The groups are shells around one centre, one inside the other: the same stretched ball of 4 dimensions in 8 sizes.
Some rows, each with its group after it:
[ 1.40 -1.06 -0.47 -0.96  0.10 -3.11  0.11 -1.40  0.35 -1.85]  luv
[-1.39 -4.12  2.27 -1.81  3.41 -4.93  4.30  0.96 -3.17 -1.02]  guk
[-0.78 -3.72  1.77 -1.13  3.32 -4.57  3.79  1.36 -2.86  0.00]  kef
[ 0.10 -0.87  1.85  2.00  2.60 -0.94  0.45  0.55 -4.32  4.12]  Giti
[ 0.37 -1.89 -0.09  0.19  2.69 -2.96  1.50  0.79 -2.87  0.57]  fet
[ 1.46  1.53  0.14  0.35 -1.44 -0.11 -2.99 -4.10 -0.66 -1.07]  guk
[ 2.09  0.75 -0.81 -0.88 -1.94 -1.69 -2.27 -3.82  1.50 -2.93]  guk
[-1.25 -3.83  4.15 -1.94  1.89 -4.57  3.83 -0.12 -1.66 -0.25]  dib
[ 1.60 -0.81 -1.59  1.06  2.05 -2.22  0.06  0.75 -1.98  1.15]  kef
[ 2.77  3.45 -1.62  4.41  0.08  2.67 -5.05 -1.84 -3.21  4.64]  gikit
[-1.60 -5.16  3.60 -4.14  1.78 -6.66  5.29 -0.39 -0.32 -3.82]  Giti
[ 0.65 -1.90  0.90 -0.36  1.40 -3.20  1.35 -0.03 -1.11  0.33]  fet
[ 2.76  2.17 -2.70  3.74  1.20  1.09 -3.50 -0.33 -3.09  3.75]  luv
[ 2.22  2.01 -0.63  0.82 -1.80  0.15 -3.64 -3.93  0.06 -0.60]  somuv
[ 0.54  0.16  0.75  1.55  1.44 -0.46 -0.94 -1.07 -3.57  2.06]  gikit
[ 1.69  2.05 -0.50  1.62 -0.68  0.73 -3.48 -3.29 -1.90  0.59]  somuv
[ 0.85 -2.37  0.15 -0.41  1.99 -3.81  1.92  0.90 -1.04  0.28]  dib
[ 0.97  0.73 -0.20  1.04  0.54 -0.41 -1.79 -2.14 -2.62  0.33]  Giti
[-0.21 -3.71  1.79 -2.28  1.71 -5.25  3.49  0.22 -0.38 -1.79]  kef
[-0.59 -3.86  2.02 -1.66  2.65 -4.98  3.85  0.98 -1.73 -0.61]  gikit
[ 0.73 -1.79  0.23 -2.20 -0.03 -3.98  0.99 -1.95  0.63 -3.53]  fet
[ 0.52 -1.28  2.16 -0.21  0.41 -2.38  0.57 -1.22 -0.82  0.79]  Giti
[ 0.35 -3.54  0.34 -1.93  2.09 -5.32  3.27  0.88 -0.36 -1.80]  guk
[ 1.44 -0.44  0.59 -0.88 -0.98 -2.39 -0.71 -2.55  0.93 -1.52]  somuv
[-0.11 -1.59  2.75 -1.19  0.16 -2.76  0.93 -2.10 -0.85 -0.81]  gikit
[-0.43 -2.83  1.29 -0.79  2.72 -3.78  2.65  0.57 -2.75 -0.13]  fet
[ 3.17  2.92 -1.96  4.59  0.48  2.06 -4.44 -0.66 -2.69  5.43]  dib
[-0.09 -1.35  2.56 -1.45 -0.19 -2.68  0.61 -2.67 -0.66 -1.58]  kef
[ 0.94  0.08 -1.02  0.87  1.45 -1.17 -0.95 -1.09 -2.94  0.02]  somuv
[ 2.12  0.68 -1.39  2.62  1.48 -0.36 -1.70  0.23 -2.47  3.28]  luv
[-0.70 -3.05  1.66 -1.78  2.11 -4.27  2.85 -0.31 -2.07 -1.76]  luv
[-0.20 -2.85  0.26 -0.05  3.71 -3.71  2.77  1.77 -3.61  0.77]  dib

New rows. What belongs after each?
[ 3.71  3.81 -3.62  3.92 -0.58  2.23 -5.70 -2.17 -1.76  2.79]  somuv
[ 2.62  1.23 -2.76  2.01  0.68 -0.46 -2.52 -0.75 -1.53  1.19]  gikit
[ 1.26  0.21 -1.26 -0.24  0.18 -1.66 -1.32 -2.33 -1.23 -2.08]  somuv
[ 1.45  2.07  1.09  2.37 -0.64  1.35 -3.43 -3.03 -2.31  2.79]  guk
[ 2.87  1.34 -3.75  2.16  1.00 -0.50 -2.66 -0.42 -1.71  0.94]  guk
[ 2.02  1.58 -0.41  3.72  1.20  1.07 -2.70 -0.28 -3.32  5.13]  gikit
[-0.58 -2.79  3.70 -1.78  0.66 -3.85  2.42 -1.28 -0.65 -0.65]  dib
[-1.53 -5.08  4.06 -5.02  0.62 -6.93  5.04 -1.59  0.99 -5.19]  guk
[ 1.64 -0.98 -1.23 -1.20 -0.02 -3.32 -0.02 -1.50  0.71 -2.66]  Giti
[-0.37 -2.46  3.56 -1.11  0.83 -3.35  2.06 -0.98 -1.01  0.38]  guk
[ 0.59 -1.07 -0.73  0.56  2.38 -2.20  0.49  0.15 -3.16  0.33]  kef
[-0.62 -2.05  3.21 -0.88  1.10 -2.82  1.65 -1.29 -2.01  0.11]  kef
[-0.57 -1.78  2.78 -1.69  0.32 -2.97  1.21 -2.44 -1.29 -1.83]  somuv
[ 1.16 -1.46 -0.08 -0.44  0.95 -3.13  0.72 -0.38 -0.47 -0.47]  luv
[ 0.79 -1.39  1.06 -2.94 -1.56 -3.84  0.33 -3.60  2.01 -4.69]  guk
[ 1.20 -1.79 -1.67 -1.97  0.71 -4.26  0.97 -1.07  0.35 -3.96]  guk
[ 1.72 -0.68 -0.48  1.19  1.35 -1.98 -0.15  0.42 -1.25  2.03]  guk
[ 0.31 -2.86  0.59 -3.05  0.40 -5.13  2.28 -1.43  0.87 -4.28]  gikit
[ 2.22  0.18 -2.49  1.70  1.61 -1.38 -1.18  0.34 -1.90  1.38]  Giti
[ 1.95  0.70 -1.36  3.78  2.64  0.19 -1.54  1.41 -4.06  5.33]  somuv
[ 2.50  1.60 -1.51  1.25 -0.87 -0.25 -3.11 -2.54 -0.29  0.16]  luv
[ 2.51  3.34 -1.40  3.84 -0.19  2.44 -4.93 -2.40 -3.02  3.66]  kef
[ 1.99  1.97 -1.53  2.28  0.22  0.72 -3.34 -2.10 -2.52  1.46]  luv
[ 1.00 -0.56 -0.83 -1.03  0.18 -2.56 -0.44 -2.22 -0.66 -2.85]  kef
[ 0.13 -3.04  1.35 -1.90  1.33 -4.65  2.66 -0.19 -0.30 -1.65]  luv
[-1.35 -3.76  3.82 -0.90  3.01 -4.07  3.91  0.94 -3.16  1.35]  guk
[ 0.73 -2.81 -0.37 -2.38  1.03 -5.04  2.24 -0.44  0.52 -3.43]  somuv
[-1.39 -3.90  3.01 -3.13  1.64 -5.21  3.83 -0.99 -1.33 -3.15]  Giti
[ 1.26 -0.33 -1.37  1.77  2.47 -1.35 -0.38  0.66 -3.37  2.01]  luv
[ 1.75 -0.02 -0.79 -1.57 -1.53 -2.57 -1.31 -3.46  1.54 -3.79]  dib
[ 2.17  1.58 -1.48  4.86  2.65  1.38 -2.54  1.29 -4.85  6.67]  dib
[ 3.08  3.65 -2.57  5.18  0.76  2.96 -5.24 -1.01 -3.89  5.51]  kef
[ 2.01  0.51 -0.40  0.45 -0.71 -1.29 -1.79 -2.17  0.16 -0.06]  kef
[-1.65 -5.41  3.86 -3.11  2.82 -6.39  5.74  1.00 -1.39 -1.57]  guk
[ 0.62 -2.71  0.19 -1.62  1.41 -4.54  2.22  0.05 -0.19 -1.82]  kef
[-0.27 -1.38  2.15 -1.46  0.23 -2.70  0.71 -2.54 -1.26 -1.92]  Giti
[ 3.13  2.87 -2.27  3.32 -0.39  1.47 -4.51 -1.87 -1.61  2.93]  gikit
[ 1.45 -0.11 -1.54 -0.54  0.17 -2.19 -0.99 -2.05 -0.65 -2.43]  kef
[ 0.17 -2.14  1.86  0.76  2.56 -2.65  1.85  1.14 -2.81  2.87]  somuv
[ 2.31  0.49 -0.85  0.40 -0.80 -1.49 -1.83 -2.00  0.63 -0.25]  guk
[ 3.04  2.53 -3.15  1.62 -1.03  0.38 -4.27 -2.95 -0.48 -0.56]  dib
[ 2.99  2.06 -2.58  4.02  1.23  1.04 -3.39  0.15 -2.78  4.56]  somuv
[-0.64 -4.12  1.96 -5.14 -0.10 -6.65  3.73 -2.35  1.82 -6.89]  guk
[-0.61 -2.80  3.28 -0.45  2.11 -3.33  2.64  0.30 -2.37  1.57]  somuv
[-0.43 -1.53  2.05  1.31  3.01 -1.62  1.30  0.65 -4.62  3.17]  dib
[ 2.29  1.54 -2.04  0.02 -1.40 -0.80 -3.14 -3.65  0.26 -2.52]  guk
[ 0.34 -2.53 -0.11 -3.58 -0.03 -5.13  1.82 -2.30  1.08 -5.94]  guk
[ 1.85  0.05 -2.24  0.46  0.86 -1.86 -1.11 -0.93 -1.19 -0.88]  gikit
